There are 9 hidden switches. A switch that is on adds its own fixed numbers to the row, and there is some noise. The rows also spread widely along 13 directions, which tell nothing about the answers.
Known rows, each followed by its switches (1 for on, 0 for off):
[ 15  25  -2  -7   9  -3  10 -19 -11 -16 -16  -3  24  16  -4  57 -12  -6
 -22  -6  -6   3 -26  16   2 -42  -9  41   8  14  22  20  -2  10  -8 -27
  -3   0   6 -22  13  -3]
0 1 0 1 1 1 0 1 0
[ 12  18   4   0 -10 -10  16   2  10  16 -17 -24  13   8 -18  10   4 -10
  -6  13   7  19 -24   5  28  -1  -9   9 -19  -3   4  16  13   9 -12  -5
 -22   2  14   1  -1 -23]
1 0 0 0 0 0 1 0 0
[  9  13  18   7 -10  13  31   5 -18  -1 -18   1  -7  16  -6   0   2 -11
   2  -3  -7   6 -13  -3   5   4   3  -9  -7   9 -13  18   4   7  -4   8
  -8 -12   8  14  12 -15]
0 1 1 0 0 1 1 0 1
[ 31  33  16  -4 -19  17  23   2 -22   5 -13  10 -12   7  -7  20   4  25
  -2   9 -17  10 -12  -7   8   4  10  -5  -5   6 -16  40   3   7  -5  -9
 -18 -31   0  -5  19  12]
1 1 0 0 0 0 1 1 0
[-12   1  -7  11   3  -3   2  -1   2   9   2 -21   0  14  -7  23  12   0
   4   9   5   1   2  -3   3 -12  12  -5 -22  17   0  20  21  -2  -1  -4
 -21 -13   0   9 -11  -3]
0 0 1 1 1 0 1 1 0
[ 20  18   6   0   4  22  18 -11 -13   9   6  -2 -16   9   8   6  -3   9
   3  13  -2   0   9 -17 -16 -19 -11   2   1  20  11  27   6 -10   4 -32
 -23 -22 -14  -6  -8  15]
1 1 0 0 1 0 0 1 1
[ 16  12  16  23  18  10  26 -17   3   2  10  -8  15   7  -3  14  -6  -9
  -1  13  19   9 -14   0  11 -31 -23  17 -18  21  18  38 -14   1 -12 -25
 -14  -7  -1   6 -12  -9]
0 1 0 0 0 0 1 0 1
[ 12  21  17   4  15   0  18   5 -11   5   6  -8  -8  -3  -4  13  11   3
  -3  13  -3 -11   5 -10  -7   4   2  -4 -17  27  -8  -6   1  16  -7  -6
  -3 -14  10   3   5  14]
1 0 0 1 0 1 1 1 0
[ 16  15  15   5 -12  -1  30 -10  -5  -5 -25   0  10  25  11   4 -18 -13
  12 -19   1  16 -26   9  23  -1 -13   4 -10 -13  -9   9   7   1  -1   9
 -19  -8  -8   7   4  -8]
0 0 0 0 0 0 1 1 0
[ 27  16  -3  20  36  26 -29   1  -8 -21   0 -13  17   3   3  16 -13   6
   4 -10 -16  -8  -2 -13 -11  -8 -10   9 -20  18  12  -1   8  19 -14  11
 -10  -4  -4  19  20 -14]
0 1 0 1 1 0 0 0 1
[ -5   1  26  -1 -25  -2  40   5 -24  15 -10  10 -16  -5 -11   1   1 -21
 -11   1  15  -6 -24   5   5  11  10 -25  -3   3  -8  10  -6  16   5   6
   1  -2   4   0   6  -8]
0 0 0 1 1 0 1 0 0
[ 15  23  -2  15  17  -3   5   3 -12  -1 -14 -10  13  11   4  11  25  14
   9  19 -10  24 -13 -18  -2  -7  15  13 -16   4 -13  25  24   1 -12  10
  -4 -25  18   8  20  16]
1 1 1 0 1 0 1 0 0
[-13   2  26   2   3   5  18  -9  -7   2  14  -2 -15   4 -17   0   9 -18
   3   6  -8  -3  10  -7 -10   6  11 -19  -5   5  -1 -12   6  -3  11  13
 -10   3  -8  22 -11   1]
0 0 1 0 1 0 0 0 0
[-17  -2   1  -3  -7 -10  25  -6  12   5  14 -11 -17  15  -8   6 -15 -36
   5 -13  24 -17  -3  16  15 -14 -15  -5 -21  13   2 -18  12   0  -2   0
 -21  16  -3  11 -21 -23]
0 0 0 0 1 0 0 1 0
[ -7   7 -17  -8   9 -27 -13   8   3  21 -26 -11   7  10  -5   3   6  11
 -16  25   4  12 -14   1   6   6  12   4  -6  -6  19 -15  32   8 -11   2
 -19  22  24  11  13 -34]
0 1 0 0 1 0 1 0 1
[  5  11  14 -13  -8   4  29  -6 -15  22   9  -3 -18  19  11  -9   7  -3
 -11  13 -22 -10  17 -13  -8   4   1  -5  15  11  -4 -24  21   3  18  -6
 -20 -14  -7   7   0   2]
0 0 1 0 1 0 1 0 0
[ 25  26  -2   9   9   0  27  13  -4   5   8 -14  -9  11  14   4  11   4
  15   8   3  -6  -3 -10  12  -7 -10   6 -35  22 -33   9  20  13 -22   4
 -10 -30  19   1   9   9]
1 0 0 0 0 1 1 1 0
[  7  10  16   6  50 -25 -10 -36  -1 -12  -1  10  13   5  22  28 -31  -7
   8  -9  25  -3   0  17  -3 -18 -18  24  -6  -3  20 -16 -10  -1  -2  -6
  -9  22 -10  13 -14   1]
1 0 0 1 0 0 1 1 0
[ 25  25 -18  -2  33   1 -10  -3  -1   9   4 -23 -14   1  20  18   4   7
  12  20   9  -8  11  -5 -15 -17 -14  27 -12  10  -3  13  19   1  -9 -21
 -15  -8   9  -4  -6   8]
1 1 0 1 1 1 1 0 0
[  5  14  24  16  30 -22  24 -24 -27   1  11  36  18   7  13  33   5  24
  -6  14  13   7 -17   8  14 -27  18  11 -15  23 -12  33  -7   8 -25  -3
  10 -15  20   0  19   9]
0 0 1 0 0 1 1 1 0
[-11  -2 -14  26  14 -20  24 -13  -4  24 -18 -21  24  27  36  -4   3 -12
   8  11  41  17 -18   5  17 -34 -20  18 -11  27  13  31  23  -8  -7 -29
  -9 -13   9  -7  -6  -7]
0 0 1 1 0 1 1 1 0
[ 26  15   6   2  22  13 -18  -4 -14  16   3   2  -5  -8  16   0 -21   3
  -7   9  11 -18  -9   1   1   1 -22   9   0  18  13   3  -3  26 -11  -9
 -13  14  -1   3  25 -25]
0 0 0 0 0 0 1 0 0
[  4  19 -24   4  29 -16 -13 -14  18   9   6 -23  12   4  -5  37  -3  -2
  -2  21  30   6 -12  10  12 -42 -18  37 -23  19  27  28  14  -1 -23 -32
 -21  11  15  -9  -8 -12]
1 1 0 0 1 0 0 1 0
[ 18  14   3   3  15   7  20   8 -18  -6 -16  -5 -24   5  34 -10   7 -22
  26   3   1  -1  -4 -20 -32  -1 -15  14   0 -14 -26  -1   9   3   7  10
  -2 -11  -5  -6  -5  28]
0 0 0 0 0 0 1 0 1
[ 13  23  10  -7   3  -3  37 -21 -14  24  23  17 -24   7  14  16  -2  15
  -4  23  15  -5   4   6  11 -27  -6   9  -1  16  -2  26   1  -6  -6 -36
 -18 -18   1 -12 -13  11]
0 1 0 0 0 0 0 1 0
[  7   9   5  18  21  10 -17 -15 -15 -35 -15   5  12  13  11  21 -33 -10
  10 -33   2  -9 -10  16  -1  -9  -7   9  -8   9  11   4  -4   7  -1  12
  -2  18 -17  23  15 -26]
0 1 0 1 0 1 1 0 0

New rows. What belongs after each?
[ 23  19 -16   4  28   8 -25  26 -19  -8  -7 -12  -9   0  22  -7  19  15
  16  11 -27  -7   9 -36 -32  11   9   4 -18   5 -22 -21  37  16 -10  30
  -1 -16  13   4  30  14]
1 0 0 0 1 0 0 0 1
[ -8  11  -5  18  18 -22   5  -6  -6 -32   4   1  30  30  13  31   4   8
  -4 -10 -18   0   0  -3   0 -30  12  22 -22  29   1 -17  23   2  -7  10
   1  -8  -1   9  16   4]
1 0 0 0 0 0 1 1 0
[ 20  11  21   8  34   6   8 -17 -43  -7 -18  25   6  11  38  -7 -18   1
   1 -11  -6  -2  -6  -8 -19  -1  -4   2  18   6   4 -13   2  10   3   8
   9  -5   0  13  28   0]
0 1 1 1 1 1 0 0 1
[ -5   9  29   5  29 -19  22 -16  -6  15   7  16 -11   4   6 -18 -19   0
  -3   7  21  -9   5   8  11  15  -5 -18  -6  17  15 -37  -4   7  -8  -3
 -10  23   6  34   3 -16]
0 1 0 0 0 1 1 1 0
[ 11  17 -26 -12  16 -12 -13  -1  -6   7  -4  -6 -28   4  26  37   3  10
  15  13  10 -11   5   5 -14 -18   1  27  -8  -9 -20  17  21   3  -3  -9
 -18  -9   1 -20 -12  16]
0 0 0 1 0 0 1 1 0
[-32 -11   7  13  12 -26  -3 -11 -16  -6 -29   3  14   7   7  -3 -10 -19
  -1  -9  22  10 -16   3 -14   2  11 -12   1   7  31 -20  12  -4  10   7
   6  26  -7  12   7  -8]
1 0 0 1 1 0 0 1 0
[  6  13   7  -3  14 -24  -1  -6 -18  -3 -14  18   4  -1  10  23  -7   2
   0  -3   8   4 -22  16  12   1  12   5 -12 -17 -12  -2   8  17 -14  24
   2   9  15   1  14 -13]
0 0 0 1 0 0 0 0 0
[  9  11  22 -14   6 -13  22  -6  -1  35  -5  -4  -4  -5 -24  11   1 -17
 -18  23  22   5 -23  12  21   0  -6  -2 -10  -1   5   9  -2  18 -21  -6
 -14  15  33   1  -3 -32]
0 0 1 0 1 1 0 0 1
[ 29  31  22  -7 -11   1  39   6 -25   1   3  20  -9  12   0  10   8  20
  -8   4 -24  -1 -10  -7  15   7  17  -8 -10   5 -29   0  12  16 -10  15
  -6 -30  17   7  27   5]
1 1 0 0 1 0 1 0 0
[ 10  15  15 -20  35  -4  -4 -20  -3  -2  15   4 -20  -8   0  27  -2 -10
  -3  18  -6 -13  17  -3 -36 -12  -5  21   8 -11   8 -23  -5   2   6  -7
 -10  20  -6  -2 -21  14]
0 0 0 0 1 0 0 0 1
[ -6   1   8   4  -2  -5  -9 -17 -20  -1  -6  15   6  13   8   7 -12  15
 -11   1  -7   1   4   4  -5  -5  13  -5   9  13  23   5  10  -5  12  -9
 -14  12 -21   8  11 -21]
1 0 0 0 0 0 1 0 0
[-12   5   4  10   5   3  -7  10 -19   6  -7   0 -18   1  -3 -14  -5   8
   2   0   6 -14   9  -5  -4  22  13 -34 -12  31  11 -14  16   7  -3   3
  -7   6   1  24  17 -20]
1 1 0 1 0 1 0 1 0
[  4  14   6   3  14  -2   0 -22   3   2 -12 -12  10  22   6  13 -16   6
  -5   1  -7   6   8   5   1  -5  -9   8   5   5  32 -11   9  -7  12 -22
 -28   6 -20  16 -11  -7]
0 1 0 1 0 0 1 1 0
[  3   0  38 -10   6   2  12 -16 -37  16  -3  30 -14  -7   7  -2  -5  15
 -26  16 -12 -10  10 -12 -30  16  17 -22  29   6  20 -18 -10   9  21 -11
  -4   6 -15   6   7   2]
0 0 0 1 1 0 1 0 1
[-11   6  12   5  18  -8  -1   6 -33  -5   6  18 -16  -5  11   6  10  -4
  -5  10  -2 -20   5 -10 -29  -1  18  -2   2  28  -6 -12   4  16   1  13
  16   5   8   5  25   4]
1 0 1 0 0 0 1 0 0
[-13   6 -19   4  -5  -9  -2  14  -9  15 -24 -23  -5  20  12  -8  13  -2
   4  10   0   3   0 -11  -8   1   5   0  -3  23   3   0  38   0   1  -6
 -13  -3   8   0  15 -11]
1 0 1 0 0 1 1 1 0
[ 15  16   5  -9  -8  15   7  10 -28 -10  -3  10 -29   0   8  22   7   4
   2   5 -19 -13   5 -13 -32  -7  10   6   2   7 -21  21   4   7   7   0
  -4 -15  -9 -15   7  13]
1 0 0 0 0 0 1 0 1
[ -4   8  -2  -4  27 -33 -10 -19 -12  -5 -21  15  13  11  17  23 -15   6
  -9  -1   9   6 -15  17   1  -9  10  18   5 -13  18 -18  13   5  -1   6
  -4  24   7  11  13 -16]
0 1 0 1 1 0 1 0 0
[  5  17   7  16  19   3  -2 -19  -9  -9 -10  -7  20   6  -8  47  -6  -4
  -7   4  13   7 -17   8  -1 -35  -7  26  -5  26  25  45 -11   3  -7 -28
  -7  -6  -1  -4   3   1]
1 1 1 1 0 0 1 1 0
[ 22  15   8  -3  12  -6  26  -9  -3  26  -3  -9 -11  19  30 -17  -4  13
  13   8   0   4  12  -9  10  13  -8  -9  -9 -11 -15 -22  28  -4   4  -1
 -31 -24  -4  16 -12  12]
0 0 0 1 1 0 1 1 0
[ 16  22  18 -12   7 -17  13 -11   0  11  -6   9   4  -2 -22  35 -11   2
 -21  15  13   6 -22  19  22 -11  -2  16 -11  -1  12  17 -11  16 -21 -12
 -15  14  22   1   1 -29]
1 1 0 0 0 0 1 0 1
[ 12   3  15  15  22  -3  11 -30  -2  -6  25   3  24  14   3  34 -14   9
 -11   0   9  -4   4   7  13 -37  -7  11 -22  25  17  20  -1  -3  -8 -17
 -17  -9  -8  10 -16 -15]
1 0 0 1 1 0 1 0 1
[ -7   8  14   0  18 -22  13 -13  -9   8 -20  -8  13  11  11   8   2 -20
  -9  10   4  10 -11   3  -6  -3  -4  16  12  -4  14 -21   8   7   9  -2
  -3  10   5   6  -1  -1]
0 0 1 1 0 0 1 0 0
[ 17  24  37   8  31 -10  41  -8 -13  20   9  17  12 -11 -10   6  14  11
 -19  35  10  12 -20 -15   6  -4   1  -3 -13  20   9   1 -13  19 -26 -10
   4 -13  31   4  15  17]
0 1 0 0 1 0 0 1 1
[ 10  18  17  16  39 -19  16 -12 -20   8   2  21   4 -15  19  12   9   5
  13  23  33  12 -24  -3  -1 -14   0  11 -19   3 -11  24  -9   9 -25   2
  13  -6  21  -8   9  26]
0 0 0 0 0 0 0 1 0
[ 25  18  24   1  -4  16  16  -4 -22  13 -14  -4  10  13   6 -11  -3   1
  -9   5 -18   8 -10 -15   3  10  -7  -5   8  12   5   0  10  13   5   0
 -15 -15  -1   8  27  -7]
1 0 1 0 1 0 1 0 0
[ -2   5  10  -9  11 -25  18 -19 -15  25   0  16  -8   7  28   9 -24  -4
 -15   4  32 -15  -8  20  11 -13 -13   7   8  12  16 -14   1  12   0 -22
 -11  14   2  -4  -1 -17]
0 0 0 1 0 0 1 1 0
[ 18  16 -10   1  32  11 -19 -10 -19   4  14   4 -28   0  31  12   2  13
  26  14   2 -10  20  -5 -19 -13  -1  14  -7   2 -23  27  17  -4  -5  -1
 -12 -10  -4  -2  -1   8]
0 0 1 0 0 1 0 0 0
[ 13  23  -3 -16 -11 -20  33  -5 -14  10 -19  -1  -7  18  21  11  11  -5
   4  12  -3  19 -14   3   6 -14  -4  24   5 -22 -19  10  25  -6   3  -5
 -10 -15   9 -23  -5  11]
1 0 0 0 0 0 0 0 0
[ -7   7  26   7 -32   2  59  12 -24   0  -3   4  -1   6 -12  -1   2 -42
 -17 -10   6  -8 -36   3  12 -10  -6  -7  -5  28  -4   2  -8  24  -2   5
  14  -3   9 -10  20 -15]
0 0 0 0 0 0 0 0 0
[-10   2   0  17  39 -13 -17 -17   1 -14  -9 -10   1   5   7  19  -8 -16
  33 -10  26   7   4  10  -6  -9   0   3 -26  -3  -2  12   7 -12  -7  12
  -8  11  -2  20 -19   1]
1 0 1 1 0 1 0 1 0
[-16  -2   7   0 -17  -2   8   2  10  20  -1 -19   3   3 -44  13   7  -4
 -19  18   6   7  -6  -2  11  -1  10 -23 -22  21  26  15  12   0  -7 -15
 -28   9   5   7 -13 -29]
1 0 0 0 1 0 0 1 1
[ 28  22  13 -12   4   7  19  -3 -25  14 -26  -8   0   7  21 -13  -2 -10
 -11  13 -12   4 -12 -16 -22   3 -19  18  27   6  11 -11   7  11  10 -19
  -4  -1  -1 -14  23   8]
1 0 0 0 1 1 1 0 0
[ 22  21  16  24  22   8   9  14  -8  -4  -8 -17  13  -3   5 -15   8 -12
  12   6   0   6 -18 -20   1  13 -12  -1 -27  15  -9  -2   5  23 -17  20
   2 -10  13  15  26   1]
1 0 0 0 0 0 1 0 0
[ -6  12  -6  24   7  10  -6   9 -20 -22 -18 -10   5   2  -1  21  24   8
   8   9 -15  10  -8 -18 -30  -6  25   5  -9  12   0  32  11   0   4   6
   7 -16  -8   1  14  22]
0 1 0 1 0 0 1 0 0
[  3   8 -12   5  18   2 -29  -9 -29  24  -7   9   1   4  27  -3 -12  36
 -19  18   5  -9   3  -6  -8  -4   4  -5  14  34  37   1  22   9  -1 -26
 -14   3  -5   1  32 -19]
0 1 0 1 1 0 0 1 0
[ 26  17  21  -2 -20  11  39  11 -29  23 -32   3   6   5   2 -14  -9 -10
 -20  -1   2   7 -40  -5  18  11 -12 -11   6   6   5   4   3  28  -6  -1
  -4 -14  18  -5  32 -23]
0 1 0 1 1 0 0 0 1
[ -5  10  -9  26  40 -34  -3  -4   0 -10  -2  -9  36  14  19  13  15  12
   8   9   4  17 -12  -2  16 -14  11  13 -37   3  -6 -12  33   6 -23  25
   4  -6  21  15   9  -2]
0 0 0 1 0 0 0 0 0
[ 31  25   3   5  29  21  14 -10  -9  10  20  -9 -24   7  26  -4   2  -2
  25  13  -1  -6  16 -16  -9 -14 -20  13  -9   6 -19  12  12  -3  -3  -6
 -19 -25  -3   9  -6  20]
0 1 1 0 1 0 0 0 0
[ 26  19  22   7  14   7  36 -10 -15  -3   0   0  -8   1  19   3 -11 -30
  14  -4  20  -6 -16   2  -3 -15 -30  19  -7   8 -13  15 -14   7  -6  -7
   3  -5   0  -5  -1   9]
1 0 0 0 0 1 1 0 0
[ -6   9 -17   6 -11 -20  34  11  -4  15 -26 -30  23  29  19   4   5 -21
 -20   2  11   0 -28   2  17 -25 -19  22  -4  35  12  -9  29  17  -6 -22
  -3  -8  18 -18  17 -18]
0 0 0 1 0 1 1 1 0
[ -2   2  -9  -2  16 -22   0   4  -6  21  -3  -3 -14   5  16  -5  14  17
  11  19   6   6   7  -7   0   9  18 -14 -22 -16 -17 -11  37  -2  -7  17
 -17  -7  14  10 -12  -5]
0 0 0 1 1 0 0 0 1
[  1  15  -2  -5  14  -6   2 -10   9  16  -6 -25 -12   3 -12  25  10  -9
   5  21   9   8   2   5  -4  -7   1  12  -6 -12   4  20  11  -6   3 -12
 -24   0   4   8 -24   2]
0 1 1 1 1 0 1 0 0
[ -7  17   2  -2   4 -24  13  -2 -10  -9   8   1  14  20 -13  36  17   4
 -14   5 -19   1  -2   8  15 -22  22  15 -19  21 -11  -3  23   9 -16  10
   1  -6  24   2  13 -16]
1 0 1 0 0 1 0 0 0
[ -3  14   6  10  24  -8  19  -4  24  -7  18 -29   0  14  -8  11   5 -21
  11   5  -1  -6  12  -5   0 -10 -13  10 -30  12  -1 -31  11   1  -4   3
 -19   1  -3  22 -24   8]
0 0 0 0 0 0 1 1 0
[ 17  22   8 -18  48  -3 -14 -15 -15  23  -9 -10 -25 -20  21  14   2 -12
   6  30  17  -4  10 -13 -48  -4 -18  26  23  -7  16  -7  -5   5   9 -27
  -6   7   1 -16 -12  39]
1 0 1 1 1 0 0 1 0
[ 26  29  21 -16  -5  11  32 -18 -28  -5  -6  10  -2   4  -2  41   0   1
 -19   7 -20   5 -14   1 -13 -23   0  25  23  -2   5  23 -11   7  10 -23
  -2 -18  -6 -24   5  21]
0 1 0 1 1 0 0 0 0
[ 23  20  18  -4  41   0   3 -11  -9  21  -6  -6 -20 -10  15  -8  -6   4
   3  26  15  -3  15  -9 -20  10 -18   5   5   0  14  -9  -5   3   0 -22
 -13   8   3  11 -12   5]
1 1 0 1 0 1 1 0 1
[ 36  25   6   3  17  23  13  -1  -8  31   9 -14  -6   0  14   7 -14   7
 -19  20  12 -19  -1  -8   4 -17 -37  15  -1  42  21  14  -6  25 -12 -46
 -23 -17   4  -8   8 -11]
0 1 0 1 0 0 1 1 1
[-16   3  -7  15  18 -17 -17  12 -13 -12 -27  -8   1  -3   6  -1  17  -4
  21   3   1  13 -11  -8 -17  18  25 -10 -19 -17 -10  -8  25   4  -2  37
   7   8   6  14   9   5]
0 0 0 1 0 0 0 0 0
[-19   8  -5  -7  -1 -34  22   4   3   6   0  -8   2   0 -18  37  23 -20
 -15  22  15   1 -25   9   0 -25  14  21 -14   4  -4   6  10  12 -12   0
   4  12  26 -15  -3  -3]
0 0 0 0 1 0 1 0 0
[ 14   9  35  14  -7  11  27 -10 -35  -2 -20  16  15  12   4   5  -7   2
  -5 -10  -8   9 -23   3  14   8   9 -16   0  10  -9  25  -6  13  -2  12
   1 -17   0  12  27 -12]
0 0 1 1 0 1 1 0 0
[ -9   1   2  10   9 -12  20  -6  -9  10   5  -9  -8  22  31 -22   9   6
   9   8  -7  -2  24 -13  -7   6   5 -11  -5   8  -3 -30  33 -11  18   1
 -15 -13 -14  19 -14   6]
0 0 0 1 0 0 1 0 0
[ 23  22  10  -8  44   4  -6 -10  -5   8  -1 -10 -29 -17  16  22  -2  -7
  15  23  17  -9  16 -13 -43  -6 -20  23   1  -8   2   5 -12   1   4 -23
 -13   0  -8 -10 -29  37]
1 0 0 1 0 0 1 1 1
[ 21  24  -2  10  33  -7  -1 -18   3   9   5 -10  21   4   4  30   7  18
   2  27  11  15 -13   2  12 -29  -9  28 -21  12   7  37   6   2 -27 -23
 -13  -7  13 -12   0   5]
0 0 0 0 0 1 0 1 0
[ 14  15  16   0  18  17 -12  -4 -40  -7  20  35 -34 -12  14  20 -12  27
  -3   1 -10 -35  18  -2 -21   5  18 -13   2  22 -10   6  -9  18   2   4
   0  -5 -13  11  21   0]
0 1 0 1 0 0 1 0 0
[ 12   2  -9   9  21   9 -26  -4  -8 -22 -19  -8  19  21  24   2 -28 -15
   0 -22 -12 -10 -10  -4 -16 -11 -20  19   1   8  20 -26  17  13   2  12
 -12  21 -15  14  23 -29]
0 0 0 0 1 0 1 0 1
[ 19  22  30  15  43   8   9 -17 -21   6   9  10   5  -6   9   6  10  14
   8  24  -1   9   1 -16 -13  -2   1   1  -7  16  -2  15  -9   6 -13  -5
   2 -14   5   9  11  27]
0 0 1 0 0 1 0 1 0
[ 29  30  22  -2  20  10  11  -9 -19  12  25  28 -26 -17  -4  34  -7  24
  -4  20  15 -18  -6   6   7  -9   2   2 -16  18 -14  38 -22  21 -24 -14
  -9 -11  11  -2  11   8]
0 1 0 0 0 0 1 1 0
[-11   4   7  -4 -18 -12  12   8 -11  19 -35  -3  -6   7 -13   3  -2 -18
  -4   3  19   8 -32  13  16  14   8 -12  -4   2  -1  16   7  15  -9   6
  -9  15  18   3  18 -29]
0 0 1 0 0 1 1 1 0
[-12   7  -7 -11  13 -34   7  10   2  18 -11 -11 -20   3   6  -1  17 -10
   1  26  11   0   5  -5 -14   6   6   7 -10  -9  -5 -27  26   3  -3   5
  -9  15  19   2 -13  -4]
1 0 0 0 0 0 1 0 1
[ 13  17   3  -2  -5   8  19  -1 -30  25   0   7  -3   2   6  12   2  -1
 -24  18   8  -5 -24  -1   6 -24  -7  14  13  33  11  32   4  21 -10 -24
  -1 -10  18 -20  33 -15]
0 1 1 0 1 0 0 0 0
[-33  -3   4  14  36 -37 -14  -2 -12  -9  13   7   7 -13  -5  29   7  -6
 -16  13  24 -20  -2   7 -15 -15  21   6 -18  32  18 -19   1  18 -12   6
  18  29  16   8   9 -12]
1 0 0 1 0 0 1 0 0
